There are 4 nested groupings, the coarsest first. Each group lies inside one group of the grouping before and may be the whole of it. The rows also spread widely along 14 directions, which tell nothing about the answers.
In the rows, zero is written as 128.
Known rows, each followed by its group in each grouping:
[ 85 124 112  74 160 170 161 132 126  80 114 104  88 146 169 154 146 166
 135  75 120 141 116 144 148 134 140 123 116 143 130 140 118 152] -> Mida Veg repip Kegi
[117 133  89  59 155 115 133 168 212 104  80  82 124 117  91 170 156  96
 129 110 170 152 111 112 175  93 108 134 108 109 113 139 121 151] -> gako Gino gamon nog
[140 111 134 110 133 186 122 132 140 145 149  68 143 118 123 168 132 148
 146 104 124 125 188  84  52 125 138 120 166 110 127 144 153 121] -> Fude vanip nibas Kat
[179 146 160 162 148 122 136 138 177 185 136 124 132 104  99  80 131  95
 122 171 188 119 124 109 125 133 114 129 124 105 106 146 150 112] -> susap Ketu ginem Bufo
[172 118 165 131 150 184 160 104 172 144 180 113 121 147 135 123 176  87
  96 114 126 165  97 140 180 142 123 160 110 129 151 223 101 131] -> gako bav bok bisa
[ 95 134  53 146 152 194  99 113 120 163 111 143 144 166  86 194 132  98
 130 140 191 118 156 167  92 126  99 131 162 124 154 137 233 117] -> fipi Firib zefi figul
[197 148 113 164 179 135 118 113 149 191 162 125 116 163 103 115 113  80
 168 147 181 158 134 152 157 142 101 130 144 100 147 160 172 142] -> gako Gino kes kiza
[134 139  91 124 179 188 134  94 157 151 111 136 182 152  84 156 141 113
 107 121 183 126 124 137 104 100 104 106 148 139 145 170 205 126] -> susap rurud zeg Vamud
[131 136  95 117 130 140 128 136 165 147 122  74 114 149 116 154 132  99
 142 106 149 150 151 124 145 119 108 149 137 119 139 154 144 134] -> fipi Firib nolam Pov
[125 157  99 144 136 158 122 108 105 164 113 115 121 166 118 170 126 117
 139 189 145 103 150 128  97 137  92  83 159 117 109 117 198 103] -> Fude luder tusu ruzik
[125 119 158 109 129 142 103 131 141 128 141 106 130 111 134 143 128 110
 142 121 102 155 143  83 143 154 132 109 127 122 106 126 129 142] -> fipi Firib tefa las
[126 128 155 120 118 137 146 138 110 134 128  89 125 130 137 119 131 162
 124 126 117 102 150  82  71 127 128 100 137 129 105 109 130 125] -> Fude vanip Natug mov
[ 93 152  94 106 156 147 123 131 106 126  99 152 100 133 134 123 112 169
 149 118 147 113 121 159 127 139 129 103 126 142 108  80 166 138] -> susap dov vubem zabu
[134 123 116 155 138 126 161 157 118 126 119 175  73 101 122 129 137 158
 133 197 184  72 112 173  92 138 151 153 131  65 126 101  89 103] -> Mida desod mobi Lezik
[ 90 124  97 146 111 119 118 130  75 110 120 131 118 165 108 128 125 143
 122 112 143 112 129 151  99 111 118 129 138 142 155 103 157 144] -> fipi Firib tefa lekud
[145 101 170 113 157 132 144 114 144 106 129 116 165 104 145 135 112 171
 153  81  85 110 146  79  71 104 170 135 141 128 123 131  91 127] -> gako Gino kes robor
[133 154 177 141 145 108 134 128  92 133 142 144  77 126 126  61 142 141
 124 181 160 123  94 139 145 161 105  68 113 123 100  81 151 139] -> Fude vanip nibas Besag
[124  87 125 138  99 123 119 146 126 103 137 184 107 113 102 161 160 111
 104 152 133 113  95 165 137 121 155 183 120  95 150 151  59 128] -> gako Gino Guvim sobod
[117 131 139 153 107 130 135 123  68 115 160  98  45 175 187 131 122 153
 152 116  84 125 140 185 127 146 133 176 139 126 151 147  99 112] -> Fude luder safib bobuf
[115 156 119 134 148 129 138 123 123 142 116 109 107 169 123 117 137 112
 120 138 160 129 110 142 154 131  91 115 116 149 117 134 183 133] -> gako Gino gamon gesa
[108 140 159 123 181  96 108 139 154  83 103 152  82  73 112  61 141 155
 140 123 195 117  84 194 137 107 128 159 114 120 127  97 157 113] -> susap Ketu ginem Mib
[140 135  64 156 122 143 107 175 136 229 119  93 130 155 119 151  74 103
 159 107 173 115 205 124  91 140 129 206 156 127 132 152 179 112] -> Fude vanip Natug vizup
[142 121 207 158 111 147 124 111 132 126 167  92 122 114 116 116 168 104
 103 165 129 134 132  88 106 139 113 107 130 110 125 151 147 110] -> fipi Firib nolam zag
[125  89 174 145 105 113 114 164  92 117 161  51 125 135 108 152 128 143
 152 131 115 124 197  32  21 120 150  96 159  79 136 119 133 130] -> fipi padud pez befif
[122 117 162 138 142 138 130 109 135  89 147 118 108 135 110 110 174 115
 104 117 149 149  92 158 147 112 111 146 120 126 165 163 136 133] -> fipi Firib tefa lekud
[157 114 188 150 129  85 126 124 166 119 142 131 135 106  99  91 150  88
 110 135 146 152 100 108 157 113 123 146 111 112 148 155  97 136] -> fipi Firib zefi figul
[100  88 165 128 121 184  97 117  74  88 178 122  87 135 172 156 134 159
 150  66  62 149 146 154  99 151 174 171 141 136 161 165 117 132] -> susap Ketu ginem Mib
[150 115 166 139 116  88  69 108 170 143  96 125 207  83 135 162  70 110
 169  87  58 126 168  67 102 102 162 182 145 150 115 147 120  92] -> susap Ketu ginem Bufo
[ 97 120 164 132 139 130 112 135 124  93 120 126 116 101 100 130 160 132
 119 159 161 114 123 115  89 123 120  98 131 102 123  98 161 118] -> fipi Firib zefi figul
[145 113 110 103 171 123 148 115 152 114 117 127 165 138 100 139 122 132
 147  94 136 143 125  94 123  97 130  93 141 115 143 130 111 167] -> fipi Firib tefa las
[140 126 161 150 155 128  86  99 137 125 139 144 130  84 123  87 112 151
 164 105 143 120 143 151 101 121 136 153 149 128 142  99 167 114] -> fipi Firib nolam Pov
[151 140 196 172  90 104 137 105 121 135 150  67 111 141 140  89 147 119
 108 155 112 120 136 101 107 122 101 129 128 138 123 141 136  96] -> fipi padud pez befif
[100 132  93 103 155 107 173 139 112 117  78 181 147 146 103 125 123 158
 106 141 150  86  93 114 116 104 134  77 117 133 106  90 108 156] -> Fude luder tusu ruzik
[132 134  97 114 130 134 127 128 147 105 118  95  88 122 122 159 141 138
 159 150 141 122 141 151 116 119 111 121 153  88 127 102 119 123] -> fipi Firib tefa las
[101 130 112 117 113 111 142 141  92 135 114 128 128 177 150 138 101 118
 125  83 102 145 122  99 173 146 139 132  96 168 124 139 114 168] -> Mida desod mobi Lezik
[ 94 116 152 130  85 110 110 147  84 121 131 144 106 129 150 122 120 135
 121 125  89 114 121 113 136 157 148 135 105 152  98 100 104 139] -> gako Gino Guvim sobod
[ 80 134 112  86 118  93 140 159 108 146  88 124 134 161 173 133  76 137
 142  82  65 136 137  61 170 157 153 105  94 178  71  97  92 169] -> fipi padud pez befif
[171 107 138 130 141 153 141 136 157 178 153 142 158 125 113 124 127 104
 115 107 140 138 134 102 128 131 145 159 130 116 140 181  96 145] -> Fude vanip Natug mov
[140 132 119 131 148 164 168 112 106 166 150 163 131 152 143  89 121 153
 110 114 134 104 120 140 126 143 135 113 126 144 121 128 113 149] -> Fude luder safib bobuf
[ 88 125 145 109 172 158  78 162 139 152 122 176 118  83 143 124 111 122
 147 118 139 130 127 135 158 186 161 156 101 138  83 106 169 121] -> gako bav bok bisa
[152 136 116  87 129 117 143  79 152  72 128 131 111 121 135 101 150 157
 136  92  98 145  80 169 183 101 115 112 124 143 141 101  66 168] -> fipi Firib tefa lekud
[ 82 124 100 101 134 126 170 152  92  74 108 130  75 148 149 127 132 194
 129  98 128 106 106 165 105 115 151 129 121 132 133 104  85 146] -> susap rurud zeg Vamud

New rows, each followed by its group in each grouping:
[167 121 154 179  94 120 145 122  96 195 165 124 141 172 155 112  91 110
 128 125  83 121 154  80 117 156 142 147 127 151 122 162 104 135] -> gako Gino gamon gesa
[119 113 128 143 102  72 116 165  77 119 127 164 132 134  76 111 121 116
 116 147 164 121 113  94 121 126 137  95 107 109 136  85 121 177] -> Mida desod mobi Lezik
[ 86 102 123 113 142 145 120 148  76 103 126 144 119 135 142 165 111 160
 150  94 114 125 144 109  97 145 169 124 127 123 133 112 131 152] -> Mida desod mobi Lezik
[132 111 162 150 117 166 152 136 140 122 147 118 100 114 125 129 170 130
  94 148 146 104 120 146  88 121 138 167 130 107 138 176 113  96] -> susap Ketu ginem Mib
[188 139 137 129 118 101 144 123 186 144 133  85 108 110 122 122 131 108
 154 155 126 137 136 106 147 120 113 127 140  88 119 128  77 127] -> fipi Firib nolam Pov
[165 151 157 131 129  76  85  97 166  99 133 120  80 107 133 103 139 102
 164 143 121 159  88 184 210 121  97 161 121 124 130 119 117 124] -> gako Gino gamon gesa
[102 150 118 130 142 101 123 132  79 113 113 129 104 161 116 108 119 137
 140 133 163 129 111 128 139 136 106  78 113 139 125  82 181 159] -> Mida desod mobi Lezik
[130 111 132  87 168 169 176 130 177 114 112 116 116 121 162 176 149 145
 129 105 105 126 116 135 133 118 152 173 131 111 128 188  61 108] -> Fude vanip Natug mov
[159 122 151 140 148 128 131 173 140 157 148 142  74  65 155 104 100 165
 181 159 150  98 159 126  95 176 175 158 133  65  96  86  87 115] -> Mida desod mobi Lezik
[130 143 132 184 106  87 162 150  99 149 107  87  95 176 148 146 106 118
 136 163 136 101 146 115 101 127 118 164 129 118 135 155 129  89] -> Mida desod mobi Lezik
[109 119  92  83 165 150 151 119 164 100  92 109 142 148 124 192 143 131
 132  92 123 133 115 128 136  94 128 137 130 132 136 163 123 134] -> gako Gino gamon gesa
[117 142 124 157 127 131 140 124  81 147 121 122 125 174 122 122 117 132
 124 145 138 106 134 116  89 130 113  90 136 144 122 123 177 126] -> susap Ketu ginem Mib
[103 126 166 143 184 154 116 100  72 109 142 201 112 120 121  80 138 176
 127 139 163 109  91 175 103 143 133  88 133 137 131  90 184 135] -> Fude vanip nibas Kat
[101 110 176 124 138 131 176 157 141 111 127 123 100 122 142 113 160 124
  88 134 134 126  98 106 145 141 142 145  94 122 114 163  82 127] -> fipi Firib tefa las
[ 75 141  94 112  99 126  76  92 129 101  78 196 111 113 160 184 118 115
 136 135  73 117  95 201 196 145 126 176 119 168 108  99 111 106] -> fipi Firib zefi figul
[ 91 120 117 120 128 136 108 147 123 131 110 201 112  97 125 116 128 138
 105 122 153 104  99 184 149 141 152 182 109 146 118 113 119 127] -> Fude vanip nibas Kat
[115 125 138 141 101 119 116 138 126 143 113 121 140 126 115 116 128 124
  99 114 142 106 132 126 109 112 125 177 125 155 130 139 143 111] -> Fude vanip Natug vizup
[134 112 138 143  65 114  75 120 101  87 141 134 110  92  82 138 162 143
 119 165 138  94 128 162  68  93 116 143 159  95 153  84 126 110] -> Fude vanip Natug mov
[117  96 142 119 130 133 201 168 178 122 102 123 124 117 138 146 155 134
  85 117 135  93 108 114 113 104 164 202 103 118 123 194  40 103] -> gako Gino Guvim sobod
[122 116 130  88  97 132 146 134 167  93 124 103  99 104 144 148 160 129
 117 115  98 136 115 123 157 125 136 145 113 117 118 128  49 140] -> fipi Firib zefi figul
[183  94 119  77 146 163 128 103 189 108 138 148 168  74 103 175 141 142
 152 112  96 132 129 101 103 100 161 101 158  83 127 131  54 153] -> susap Ketu ginem Mib
[146 137 145 169 149 137 133 140  94 175 147 140 117 134 116  89 104 151
 146 156 165 107 151 109  75 149 134  95 142 108 118 104 171 126] -> susap dov vubem zabu
[105 128 126 139 166 130 103 145 149 125  96 123 143 116  77 135 136 114
 124 129 200 115 130 137  87  94 118 147 138 120 140 142 209 105] -> susap Ketu ginem Mib
[145 120 134 151 106 183 104  99  98 139 170 127 123 130 131 145 133 144
 133 131 113 117 155 145  75 139 135 127 159 123 143 134 150 119] -> susap rurud zeg Vamud
[124 125 147 129 147 165 139 103  93 131 151 158 143 135 129  83 129 164
 116  96 129 117 116 123 102 135 142  85 124 158 124 114 152 161] -> susap Ketu ginem Bufo
[175 117 109 111  90 134 107 106 147 137 150 173 125 104 122 129 135 120
 127 122 102 129 108 167 169 130 135 162 133 122 137 125  52 153] -> Fude vanip Natug mov
[131 128  80 114 123 169  90 113 120 166 137 161 143 140 117 160 115 109
 146 119 124 130 139 140 147 153 129 119 138 139 115 112 155 157] -> gako Gino Guvim sobod
[116 178  79  83 136 135 176 150 191 162  74  75 116 143 143 108 126 123
 113 102 158 120 119 123 174 122 100 130  98 170  79 131 137 134] -> susap Ketu ginem Bufo
[ 87 159 125 139 127 139 110 172 119 145 120  95  75 138 111 104 153 109
 107 164 201 113 125 152 133 153  93 133 105 132 104 106 216 109] -> gako bav bok bisa
[135 124 140 149  97 150 141 115 115 137 161  86 112 159 120 116 152 116
 108 117 131 136 141 117 117 127 110 125 134 132 149 150 138 141] -> fipi Firib nolam Pov
[113 113 126 114 180 188 165 101 119 105 138 150 125 138 127 128 159 165
 116 115 143 118 105 148 103 126 134  99 136 121 143 133 132 144] -> fipi Firib tefa lekud
[128 126 129  95 159 162  93  90 136 116 134 136 168 115  98 131 139 136
 133  95 135 139 132 116 119 110 121  87 143 140 133 109 180 156] -> Fude luder tusu ruzik
[129 134  58  80 113 137 157 177 170 127 102  98  95 113 100 158 150 131
 124 142 185 110 132 128 132 119 125 129 120  83 113 103  93 152] -> Mida desod mobi Lezik
[143 118 151 130 144  92 137 163 161 143 111 138 121 101 120 125 117 119
 136 141 144 122 122 113 130 125 147 161 123 103 115 142  83 118] -> Fude vanip nibas Kat
[155 113 150 182 144 151 208 104 100 135 146 187 131 152 129  96 143 165
  84 155 146  78  91 156  73 111 150 136 133 120 155 171  79 111] -> susap rurud zeg Vamud
[176 159 148 156 102  88 102 105 144 177 118  93 142 134 136 128  92 100
 158 159 100 127 157  97 133 131 100 126 149 138  99 123 143 100] -> Fude vanip nibas Kat
[204 137 148 154 109  79 100 130 189 166 125  75 152 110  75 142 125  68
 147 178 157 140 155  86 119  97  93 137 157  83 131 150 135 104] -> Fude vanip nibas Kat
[129 130  98  94 139 170 112 119 157 145 125 172 137  77 118 116 132 145
 129 132 147 106 126 140 135 147 134 108 130 125  93  72 129 149] -> fipi Firib tefa las
[140 140  96 138  92 138 114 165 110 191 141 130 103 133 104 128 121 112
 125 183 164 111 154 117 114 165 114 102 137 106  97  92 144 141] -> Fude vanip nibas Kat
[131  97 157 135 168 178 159 153 145 171 144 165 142 120 120 145 142 114
 100 140 155 123 124 106 111 153 161 149 122 105 122 191 109 123] -> Fude vanip nibas Kat
[132 142  83  99 147 135 169 150 174 154  82 135 111 125 137 152 125 133
 127 147 148 102 115 144 147 126 129 153 124 117  97 135  85 114] -> Fude vanip Natug vizup
[112 125 165 134 119  87 104 164 103 127 131  85  95 148 144 136 109 111
 157 123 104 150 148  83 134 150 132 130 116 127 111 124 139 136] -> gako Gino gamon nog
[145 128  35 131 134 167 149 121 128 142 138 130  97 181  84 170 152 110
 134 142 185 130 129 184 126 110 103 125 158  85 176 145 131 158] -> fipi Firib nolam Pov
[107 128 156 162 128  57  84 124 102 110  83 172 153 126 103 145 102 107
 138 167 122 103 108 120 119 110 127 133 124 136 115  99 152 103] -> gako Gino kes robor
